There are 4 ways to turn a row about zero (a turn may also mirror it). The second row of each pair is the first, turned, with some noise. The first 40 pairs use one turn. New pairs use 3 turns, one after the other, and a turn may come again.
Known pairs, each followed by its turns in order:
[ -7.3 -20.9  -6.5 -15.3   8.3  -4.0   0.1  35.3  -5.1]
[ -7.1   6.2 -31.3 -18.7   3.2 -15.6   5.6  -4.2 -18.4] | safun

[  7.5 -24.2  18.9   3.4  -0.5 -19.0   0.2  -3.9  24.5]
[-16.3  -8.4  -5.1  12.1  35.8   5.5  10.5  -7.8   3.8] | fopu

[ -3.3 -36.4 -27.2   1.0  -1.3   7.6 -23.1   1.1  -4.6]
[-17.9  27.4  10.0   4.5  17.8  -1.3  -0.3  16.2  24.4] | mok

[  2.8  -9.7  -1.4 -37.2  19.5  -7.0 -15.2   7.7  -1.3]
[ -3.8   5.3  11.9  -1.7 -26.8  28.0  14.0  10.5  10.6] | larop

[  1.2   2.3   5.0  11.7   8.5   5.1  -1.4  -4.8 -20.7]
[ 10.9 -23.0   9.4  -2.3   8.3   0.6  -3.0  -3.8   4.2] | larop

[ -3.9  34.8  -3.1   9.2  35.2 -10.1  -2.4   0.6  -0.8]
[ 30.7  -5.4  -0.7   2.7 -10.6  29.2 -16.8   0.5 -22.4] | safun

[-14.9 -15.9  -8.0 -24.8  -2.8  -0.8  17.3  -3.2  -3.8]
[-24.2  18.8 -14.6 -10.0  -1.0  -5.6 -17.4  -1.7   8.7] | safun

[10.3  1.9 16.1  0.9 -6.9 -3.0 35.3 13.1 18.1]
[-17.1  24.3  -8.9   6.1  13.3  -8.8 -15.9 -22.8  18.2] | larop

[ -6.7   6.4  16.1   1.5  -0.1   1.0 -19.6   6.9   6.4]
[-16.3  17.7  -6.1   8.9  -3.2   7.9   6.1  -2.1  -1.5] | fopu

[ -9.9  -3.6   5.0  -0.8 -30.6   5.7  13.1   0.0  15.2]
[  3.9   4.8  -7.8   2.5  -2.2  19.2  25.9 -17.7   6.7] | mok

[  0.0  13.0 -35.6  -7.0  -0.8   3.5  38.7  -0.4   2.8]
[ 15.8 -28.5  32.2 -13.3  -4.4   5.1  15.9   2.7  17.7] | mok

[  0.6  -3.1  -6.3   7.4   0.2 -10.2   2.8   4.0 -11.1]
[  2.8  -5.3  -4.6 -16.1   1.2   6.0   4.5   4.9   2.6] | fopu

[  6.4   2.7 -11.0  13.9   2.0  14.4  -0.3 -38.7 -10.1]
[  6.5 -19.6 -10.5   6.8  -9.4 -23.0 -15.0  26.7 -14.2] | fopu

[ 22.1   9.1   2.9  19.7  -4.7 -31.0  -9.6  -7.2 -30.6]
[ -6.6   5.2   3.7  -8.2 -28.0  15.1 -32.5  17.6 -19.0] | mok

[ -3.8   1.3   1.3  16.1   0.9 -20.2   8.8   4.7 -22.3]
[-12.7 -24.6   1.9  -7.0   9.2 -10.1   8.8 -16.3   3.3] | larop

[ 17.5   5.3 -10.3  -6.6 -36.1  -7.4   6.3 -13.2  17.4]
[ -6.0   9.1   1.8 -25.3 -22.6  15.2  27.9  -5.5   0.6] | mok

[-12.3  -1.9  -3.6   7.5   7.0  -0.4   3.1   0.2  -0.1]
[ 3.0 -7.4 -1.6  9.4  3.4 -0.3 -4.1  5.2  9.2] | mok

[ 38.7  -5.4  -2.5  -9.6  19.4  38.7  -4.6 -37.8  17.9]
[ 27.6   9.7   0.5  55.0   4.8  28.8 -22.6  17.6  -1.6] | larop

[ -7.6  -3.9  -2.3  22.0  -7.9   0.9  -2.1   2.6 -20.0]
[ -5.7  -0.6  -5.9 -17.7  -4.7   8.4 -14.1  19.2   3.4] | fopu

[ 11.0 -23.9   7.1   4.3   4.0  16.3  13.0  34.7 -15.0]
[  3.2   3.8   0.8 -26.2   3.1 -36.0   7.3 -20.0 -12.8] | safun

[ -0.8 -15.5  -2.2 -34.0 -26.4  15.1  -5.2   6.3   0.6]
[-33.8  16.8 -10.2   1.6 -12.0 -21.3  14.1   7.4   6.2] | safun

[  0.4  -1.7  24.4   2.8   9.2  -2.8 -12.9 -26.8  -7.2]
[ -4.6 -14.3  13.2   3.6  15.0   8.3 -10.3  25.2   9.1] | larop

[ 15.9   4.1  -6.5  10.0 -38.7 -12.4  -2.0   0.9  -3.7]
[ -3.7  -1.6 -31.1 -14.5   4.6  -1.8 -21.1 -17.3  12.7] | fopu

[ -9.1  -2.1  -4.7  -4.2  10.9  -1.0   0.7 -14.7  -7.0]
[ 1.5 -2.8  7.2  1.0 -3.8 -9.7  6.0 14.9  2.5] | fopu

[ -4.6 -16.5 -38.7   4.0   5.1  18.3   6.7  -4.6   0.6]
[-23.3 -21.9  -5.1 -22.5 -13.9   2.8  -9.2 -19.5   7.5] | safun

[ -7.8   3.2 -18.7   3.9  28.5  16.4  16.3 -19.1 -15.4]
[ 22.1 -15.7  11.5 -10.0   5.9 -17.5 -18.4   7.7  26.9] | mok

[-10.0  13.6 -13.1 -14.6   2.9  -7.8  23.7  -7.9  -1.2]
[ -7.6  21.7  -9.6   2.6  -5.9  18.8 -19.5 -13.1   2.8] | safun

[ 17.3   7.4 -15.8   1.8   2.2   9.8  -6.3   1.8  -2.1]
[ 11.2 -12.9 -12.9   2.1 -16.8   5.7  -2.0  -5.2  -7.0] | fopu

[-13.0  22.4 -23.3   4.5  -4.5 -25.2  38.7 -17.4  22.1]
[-14.0  17.6   2.5   7.4  12.7  51.2 -15.0 -25.4  10.0] | safun

[ -0.5  -1.3 -10.7   2.2  -1.1  10.1  -2.0  32.1  32.7]
[ 11.1  37.8 -11.4  -8.1   0.9  -2.6  16.3 -11.4  -5.2] | larop

[ -1.9   6.3 -15.6   0.2   7.4  -1.0 -18.9 -23.2  -1.6]
[ -0.1 -21.4  -4.3  12.1 -13.9  12.1  -9.5  10.9   8.5] | safun

[ 6.5 -8.8 -9.1 -2.9 38.7 -2.4 16.5 -7.2 -0.5]
[ 15.5 -22.5  22.8  -3.6   3.8  -4.7  22.2   8.5 -16.2] | fopu

[ -2.5  -3.9  38.7   9.2 -17.6   8.3  28.6  16.8  11.3]
[-18.1  16.9  18.8  -2.8  30.5   8.2 -29.6 -16.9 -10.5] | fopu

[  6.4   4.4  -4.3  -7.6  -9.9 -17.9  -4.7  11.0   2.4]
[-16.4  -3.5   7.8  -4.5  -6.9   9.8   6.0   0.6 -13.7] | mok

[  2.5   1.7   4.5  11.7  29.2  17.4   9.5 -18.5  -5.5]
[ 21.8 -20.7 -11.8  13.4  14.5  10.3  -5.5   6.7  17.9] | larop

[ -9.8   2.6   4.6   2.9 -19.3  -5.9  -9.4 -29.8   5.8]
[-11.9  -7.7  -3.2  -0.4   3.7 -10.4 -16.2  24.6 -15.8] | larop

[ 3.3 12.4 -7.5 21.2 22.1  8.7  8.5  1.1 -3.6]
[ 17.6 -11.8  10.0 -12.0  -6.6  11.6  -8.8 -12.8  -7.8] | safun

[ 4.1 17.7 38.7 -1.1 -1.2  4.7  3.8 -5.4  0.5]
[ 14.4   0.9 -24.7  -1.5  -7.4  -4.8  -3.5 -22.8 -20.4] | mok

[ 38.7   2.5 -16.6  -0.2   2.8  -1.0   5.5  -0.2   3.2]
[ -2.4   5.1  24.1 -14.5 -20.0 -18.8   6.8   9.6 -11.0] | mok

[-26.2 -10.5 -14.4  -1.3  -1.6   0.5 -10.5 -12.0   6.2]
[  5.7  -3.7 -11.8  -3.9 -15.2 -15.8   8.8  22.9  -5.9] | larop

New pairs. What belongs after each?
[ 32.5   0.2 -38.7  -1.8 -13.6  30.4  10.3  18.5  10.5]
[ -1.7 -39.3  -4.3 -25.6   7.8  21.2  22.4  -7.9 -26.7] | fopu mok mok

[-29.5  -2.8  20.7  -6.4  -3.4  -4.9  30.5  17.2 -21.2]
[ 14.6  25.7 -19.8 -17.7 -16.5  17.1  32.6  -5.6   3.7] | larop larop safun

[ -9.8  -1.3 -18.3   8.7  -1.8   8.7  11.5   9.4 -13.8]
[ -9.5  -1.3  -4.9   6.6 -24.9   4.1   2.0  12.0   7.4] | safun fopu mok

[ 28.1 -17.6  16.8   3.7 -16.6   7.7 -12.3 -11.9  -9.8]
[-19.9   6.4 -11.9  -4.2 -24.7 -28.2 -11.6  -1.6  -6.5] | mok mok safun

[-25.3   5.6  -0.2  -1.8  -1.0 -38.7  -6.4  13.3  24.1]
[  5.7   5.2  13.8 -21.0 -26.7  -6.7 -31.3  -6.9 -20.9] | fopu fopu mok

[ -7.5   2.4  16.0  -8.2 -26.7 -22.9 -22.1  12.2 -20.7]
[ 20.6 -23.4  -9.0  15.1  -1.3   5.5  -1.8  34.6  -8.1] | larop mok larop

[-13.7  -5.7 -38.7   7.9  -3.5  -6.4  -0.8  28.5  -3.8]
[-17.8 -13.0 -14.7  -0.6  -0.6 -22.2  26.0 -31.4  -1.1] | safun mok mok

[ 11.6  12.5  20.6  33.3  38.7  -3.1 -26.5   0.4  11.3]
[-30.6  31.5  -4.2 -24.5 -31.6 -14.9   3.1 -12.7  22.7] | fopu larop mok

[  7.8   4.4 -11.8 -19.0   0.4   6.1 -10.9  -5.4   0.3]
[ -9.0  12.0 -11.1  -7.3  12.8  10.0   2.8   9.0   0.4] | larop fopu mok

[  1.4  -1.8 -38.7  -8.6  -3.6   9.9  -6.0  -5.8  -7.1]
[ 13.8   7.0 -24.7  18.5   6.4   1.1  17.5 -12.7   7.1] | safun larop safun

[-11.6   2.0 -12.2   0.0   9.0  -1.5   0.6  -9.3  16.0]
[ 11.4   6.7   0.1   5.7   8.3 -11.5   8.6  -6.9   8.9] | fopu mok safun

[-20.4  13.9  26.6 -30.2  -3.3 -19.6  -1.1  11.8  -2.8]
[ 10.7  15.6 -15.8  30.2   2.9   8.9  29.7 -11.4  -3.8] | mok mok fopu

[ -2.4   5.3   9.9  -1.0   1.6  13.5   2.5 -26.6  -3.8]
[ 17.7  -8.0   7.0  -0.3 -13.8  -5.4  -5.2 -14.9 -12.3] | larop larop mok

[-7.9 34.5  5.9  1.7 -1.0  9.9 12.7  0.1  7.1]
[11.9 -8.2 22.2 -2.5  9.1 24.4  0.8 20.6 -9.3] | safun larop larop

[  4.1 -31.4 -27.2  -1.4   6.7   8.4  -2.0   2.4 -14.5]
[ -3.8  -2.0  17.0 -21.0 -19.2  12.8  -6.4 -12.7 -24.7] | mok safun fopu

[  2.8  -3.3   4.9  12.6 -12.0   8.2   5.7   3.5   0.1]
[  9.6 -14.8   3.7   5.4   5.5   5.0   2.5  10.5  -4.1] | mok larop larop

[  0.3  -0.7  -3.7 -19.2 -22.9   9.7   7.7  17.5  -0.7]
[ 21.2  10.3 -12.4   0.1   9.7   9.5 -17.4   0.3 -12.9] | safun safun larop

[ 38.1 -14.3   4.3  -3.2 -20.4   6.1  -0.9   3.0   0.2]
[ 20.4   8.4 -30.9  -8.1 -21.4   2.6   0.6  -0.4   1.7] | larop fopu safun

[  0.9  -4.4 -38.2  -6.9  38.7  -8.9   3.3  12.7   6.4]
[  2.9  -3.9 -13.6   5.8  41.3  -3.8  -5.9  30.2 -18.2] | fopu larop larop

[  2.7 -20.1  -8.4  -1.2  -3.0 -12.9  -7.3   8.6  28.3]
[-18.9  -6.5 -26.1  13.2   2.9  14.5  -7.9   0.5  -6.7] | mok larop safun

[  4.5  -3.6   2.7 -38.7  -4.0  -8.4   3.0 -16.1  -3.7]
[-17.9 -14.3   2.9 -15.4   0.4   3.8 -20.8  -9.5 -27.1] | larop larop mok

[ 15.7   7.9  18.9 -38.7  37.3   8.0  -0.7   7.9  15.9]
[  3.9  -6.6 -26.3  -0.8 -45.5  -6.6  11.1 -16.0 -27.5] | larop larop fopu

[ -3.2  19.6   4.7   3.2  -3.6  30.3 -10.3 -21.2 -21.2]
[ -1.0 -27.3   2.7  -7.9 -15.3  28.6 -14.7  14.2  12.0] | safun fopu safun

[ -0.6   5.5 -14.0  -1.8  -4.7  -0.4   2.6   6.9  -0.1]
[  3.0   2.6 -12.8   2.0   3.0  -4.4  -8.8  -6.5  -0.4] | mok fopu mok

[ -4.4  -0.8  -5.0 -14.5  17.5   2.9   3.9 -24.2  -5.7]
[ 11.2  -7.6 -16.1 -26.7  -5.0   2.3  -0.3  -4.2   3.3] | mok safun safun

[-0.6 -3.1  3.5 13.4 22.9 -1.8 20.3 12.6 38.7]
[ 19.2   6.2   0.3   5.0 -19.3  28.2  23.7   8.1  20.5] | mok fopu larop

[-24.0 -10.2 -12.4   4.0 -23.2  11.3 -29.6   3.6 -27.8]
[10.3 19.6 10.0 -8.2 26.6  9.0  4.0 37.4 16.2] | larop larop safun

[ 3.2 -1.9  2.0 -4.5  4.8  2.9  1.3 38.7 -7.6]
[-14.5  34.2  -4.5   1.0   6.8   5.9  -3.4 -11.7   1.1] | fopu safun fopu

[-10.0  14.9 -10.6 -38.7   5.7  -0.2  17.8   2.4  -0.7]
[ -1.8  -5.8  -9.2  39.1  -9.5  -1.2 -13.4 -21.6   4.9] | mok fopu mok

[ -6.5  25.4  -8.2  -0.1 -25.9 -10.3   4.3  28.6   2.7]
[ -3.5   0.9 -19.2 -18.3 -25.8 -19.9  -5.6   6.4 -22.3] | mok mok mok

[-26.7  -7.7   3.7  -4.8  -2.6  -6.0  27.4 -24.6   4.2]
[ 12.3  21.6  29.8  -1.3   9.2  20.7 -13.7   9.5   2.2] | larop mok fopu

[ -6.2  12.4   2.9  -4.0   1.0  -9.5   1.8 -12.3  15.9]
[ -6.4  17.2  -1.3  12.2   3.4 -12.9   0.8  -0.7  -3.4] | safun safun safun

[-15.7  -1.3  27.7   0.0  -5.4  -0.1   9.6 -23.9   3.5]
[  2.7  11.9 -14.1  18.6   8.1   7.1  11.5  -7.0  25.8] | mok safun mok

[ 15.3 -25.4  -8.5  -7.0 -11.0  -4.0 -21.7   0.8   2.9]
[ -7.9   8.2   3.2 -11.3   2.5  -4.0  -5.2   2.3 -34.7] | safun fopu safun

[  6.6   5.6 -20.2  -3.8  -1.6 -16.3 -12.1  -3.4   2.1]
[  1.0 -17.8 -13.6   2.0   4.9 -13.7  -1.4  -2.8 -16.6] | fopu larop larop

[ -4.0  17.0  -8.1   2.7   8.1  -8.2 -13.8   7.4  14.0]
[  4.8  -0.5  -9.0  -9.3 -12.2 -14.8   1.3  -3.1 -21.2] | safun mok mok

[  9.2 -17.4 -34.3   9.8 -32.9   6.6 -24.9  31.2 -13.6]
[-42.1  18.9  30.9  -7.8  27.1   6.3  11.6  21.0  10.0] | safun mok safun

[  5.4 -28.9   9.4  11.2   8.3   6.6  18.5 -12.9  -7.0]
[  2.9  13.1 -16.5  -0.8   4.2   3.6  14.9  30.5 -11.3] | fopu mok fopu

[ 21.9  18.4  14.0  -1.3 -14.5   7.1  -2.9 -38.7   6.7]
[-33.3  11.1 -14.0  30.4  -0.1  -5.1  -2.5  19.6 -18.1] | mok fopu larop

[ 1.0 -5.5 12.2 -2.3 20.5 -1.3 -0.9  7.4 -1.9]
[-15.4  -7.6  -9.5  13.5   3.0  -6.4  -0.4  -6.3   5.4] | larop mok larop

[  8.3   1.3  25.3  -1.6   2.0  -4.6  15.0 -14.1  -0.7]
[ -5.8  -2.3 -10.0  19.0  -5.9  12.2  10.3  16.3  10.7] | fopu mok fopu

